The same things were measured in two ways. Each way mixes the same 4 hidden numbers, adds some noise and spreads widely along 2 directions of its own, which tell nothing about the thing.
In the rows, 128 means zero.
Some things both ways: the first way, then the second way.
[111 149  85 117  97 156  93 149 135]
[ 93 131 135 136 140 147 126 131 118 141 157 110 139]

[111 133  56 180 164 198 119 149  94]
[ 61  73  86 126 176 135  86 156  86 135 183  89 111]

[145  90 123  14  95 111  93  91 159]
[153 160 201 149 121 197 182 127 168 174 109 125 191]

[ 66 139  78 123 144 136 112 139  88]
[ 60  99 161 133 159 160 117 161 106 170 163  85 130]

[128 116  73 144 113 197  87 140 125]
[ 95 113 110 129 145 146 114 140 110 137 163 107 129]

[150 147 112 113  85 142  87 129 137]
[135 140 145 133 106 140 135 133 133 139 134 136 136]

[150 179 114 148 149 137 121 122 127]
[114 116 124 131 160 120 132 108 130 112 143 106 119]

[174  98  99 151 173 189 122  87 125]
[138  98 100 122 122 157 118 136 119 147 128 137 138]

[ 69 215 114 112 116 101 105 133 111]
[ 92 156 182 145 138 124 145 121 136 132 151 102 123]

[164  94 127  67  93 121 102  81 130]
[162 142 162 128  72 188 145 144 138 198  95 158 174]

[164  91 103 104 163 134 130  99 127]
[146 111 136 134 111 174 139 159 127 163 129 132 149]

[110 134  81 105 133 142 112 129 120]
[104 122 142 139 147 158 132 139 125 142 157 106 142]

[143 116 163  82  72  90  79  66  98]
[142 112 229 122 105 170 156 138 141 219  74 119 146]

Other things, the second way, with their names:
J_254: [ 93 125 140 128 135 142 120 132 116 152 150 114 131]
J_49: [138 150  96 139 112 140 127 123 128 113 159 145 140]
J_482: [108 123 180 126 132 166 138 130 133 188 115 110 152]
J_852: [152 153 173 138 101 147 156 123 147 148 119 135 145]
J_998: [116 140 154 139 123 146 138 133 131 145 145 120 137]
J_964: [125 133 153 165 146 132 155 153 144  95 179 100 114]
J_122: [151 154  83 131 102  88 124  98 126  73 153 152 101]
J_16: [133 105  65 122 121 125 105 127 105 114 150 143 118]
J_44: [100  88 163 132 156 140 128 148 119 155 138  90 114]
J_319: [196 149 205 155  88 152 186 142 170 139 104 136 139]
J_301: [104 133 121 120 117 137 117 116 111 151 139 133 135]
J_89: [102 105 108 152 157 114 122 169 111  78 209  92  94]
J_868: [ 85  93 124 153 183 120 125 166 117  93 200  73  92]
J_262: [225 158  92 157  41 109 150 158 144  64 154 184  97]
J_660: [145 129 134 125 100 146 133 127 127 152 119 142 136]
J_744: [111 126  84 125 136 114 111 110 112 109 157 129 118]
J_513: [149 175 118 163 113 120 152 130 147  64 186 132 122]
J_792: [125 114 156 124 125 106 129 120 120 133 125 118  97]
J_479: [ 71 141  85 136 147 151 100 135 102 127 191 118 146]
J_819: [ 74  64 101 128 201 132 106 140 102 119 173  73 108]
J_499: [164 117  77 134  97 169 123 158 120 138 144 159 151]
J_235: [162 128 131 139  82 166 140 165 131 152 132 149 143]
J_216: [115 155 192 141 118 159 154 128 141 161 132 117 147]
J_255: [123 113 112 106 107 165 113 114 111 188 100 147 156]
J_809: [114 117 142 139 121 178 128 172 118 165 153 120 146]
J_336: [154 143 123 148 119 153 148 138 141 110 154 135 145]
J_304: [111 123 131 150 150  87 129 138 123  71 186  95  77]
J_801: [127 109 129 127 119 137 121 141 114 144 137 123 120]
J_476: [114 142 120 148 147 142 137 128 133 106 173 113 139]
J_460: [123 117 166 131 134  96 136 117 129 120 129 102  90]
J_928: [133 109 110 133 125 151 124 142 120 136 141 127 132]
J_340: [155 122 174 133 102 139 153 130 141 157 107 129 128]
J_309: [140 148 158 137  99  83 142 114 132 101 136 130  84]
J_294: [143 133 109 123 105 126 125 112 123 129 127 148 128]
J_668: [136 164  70 141 132 120 129  97 133  72 174 142 141]
J_994: [127 133 110 144 120 174 127 156 125 137 164 131 153]
J_113: [150 172 100 143 103 142 139 112 140 104 151 158 154]
J_987: [158 129 106 132  93 131 124 134 125 124 135 151 121]
J_795: [139 123 123 146 112 179 136 169 127 150 150 133 153]
J_875: [150 151 151 145  92 146 145 145 139 138 141 142 136]
J_154: [107 163 110 144 135 136 129 119 126 104 174 121 140]
J_752: [107 154 139 143 139 178 141 126 137 150 151 116 173]
J_115: [ 73  97 126 118 147 191 106 152 101 200 140 109 164]
J_491: [109 111  84 127 135 129 104 132 103 122 160 126 121]
J_683: [122 140 107 143 144 132 135 116 133  99 164 121 135]
J_996: [156 138 125 138  76 130 128 155 125 131 142 154 113]
J_549: [ 68 106  20 112 145 179  69 142  74 155 181 139 166]
J_687: [117 176 181 157 136 153 167 118 156 125 155 110 157]
J_620: [166 103 166 113  85 134 137 125 129 177  77 146 116]
J_19: [124 124 138 138 116 118 128 141 123 121 151 122 104]
J_661: [160  86 196 130 112 157 152 161 134 181  98 115 124]
J_186: [200 125 207 162  78 174 184 185 164 157 114 132 135]
J_832: [142 134 120 127 107 108 131 114 127 115 134 137 110]
J_593: [112 160 146 149 143 148 149 119 142 117 161 115 147]
J_560: [132 156 146 129 115 180 145 112 140 172 118 140 182]
J_946: [132 130 136 157 140 105 143 144 136  74 181 106  93]
J_86: [160 128 131 146  80  98 132 162 124  94 159 138  77]
J_91: [123 122 104 154 132 140 128 166 121  99 188 118 119]
J_685: [ 70  77 187 116 161 129 115 135 105 187 122  77 106]
J_898: [103  91 119 119 144 127 110 136 105 143 140 111 110]
J_896: [ 98  78 149 132 149 198 126 182 111 192 141  99 155]
J_416: [ 94 116 140 142 133 143 122 165 111 137 176 105 114]
J_265: [103 111 140 141 156 165 132 143 125 149 155 103 147]
J_767: [164 139 123 138  72 155 134 162 126 141 139 159 135]
J_365: [144 140 126 127 100 149 135 121 129 145 124 147 144]
J_872: [116  52 187 124 145 155 127 170 113 189 109  89 107]

Some of these things the first way, each followed by its name:
[170 134  89  77 128 125 124 129 160]
J_336
[178 147  85 184 172 192 126 119 117]
J_16
[110 170  81  74 128 111 117 148 146]
J_593
[119 195  89 179 109 177  92 149 113]
J_304
[139 101  79  93  69 160  87 141 143]
J_265
[160 145  98 135 103 130 112 130 123]
J_801
[106 134  79  65 140 141 116 131 151]
J_752
[151 200  77 122 150 153 130 165 179]
J_668
[170  78 138  58 107 115 113  65 122]
J_186
[140 130  96 138  77 150  87 119 104]
J_44
[169  94 157 117 106 135  93  51  90]
J_661
[123  91  68  87 116 148 101 139 128]
J_809
[180 192 119 152  73 120  98 138 144]
J_832
[124 216 143 170 119 119 104 101  93]
J_460
[190 124 146  66  64 112  86  74 142]
J_319
[175 155 115 113 113 128 110 121 141]
J_365
[128 137  53 151 102 189  91 172 130]
J_89
[148  99  57  84 129 152 121 140 150]
J_994
[102  87  73 108 153 171 106 118 104]
J_115
[149  87   7 135 137 227 117 185 158]
J_549
[129 153  79 106 126 140 119 142 150]
J_476
[130 238 140 161  73 129  80 118 113]
J_309
[164 169 122 145 120 158  99 113 137]
J_294
[163 184  70  94  69 116 101 178 179]
J_513
[108 159  99  44  60 107  90 152 162]
J_687
[182 133 138 104  22 125  62 105 142]
J_340
[126 148 109 177 162 159 123 105  94]
J_898
[153  89 136 151 119 144  95  71  65]
J_872
[122 192  75 105 115 122 118 174 155]
J_154
[173 164 111 149 152 147 112 113 118]
J_987
[166 155  88  97 105 153 111 141 181]
J_113
[221  66  76  97 100 167 111 134 170]
J_499
[ 92 155  80 127 143 144 113 141 106]
J_416
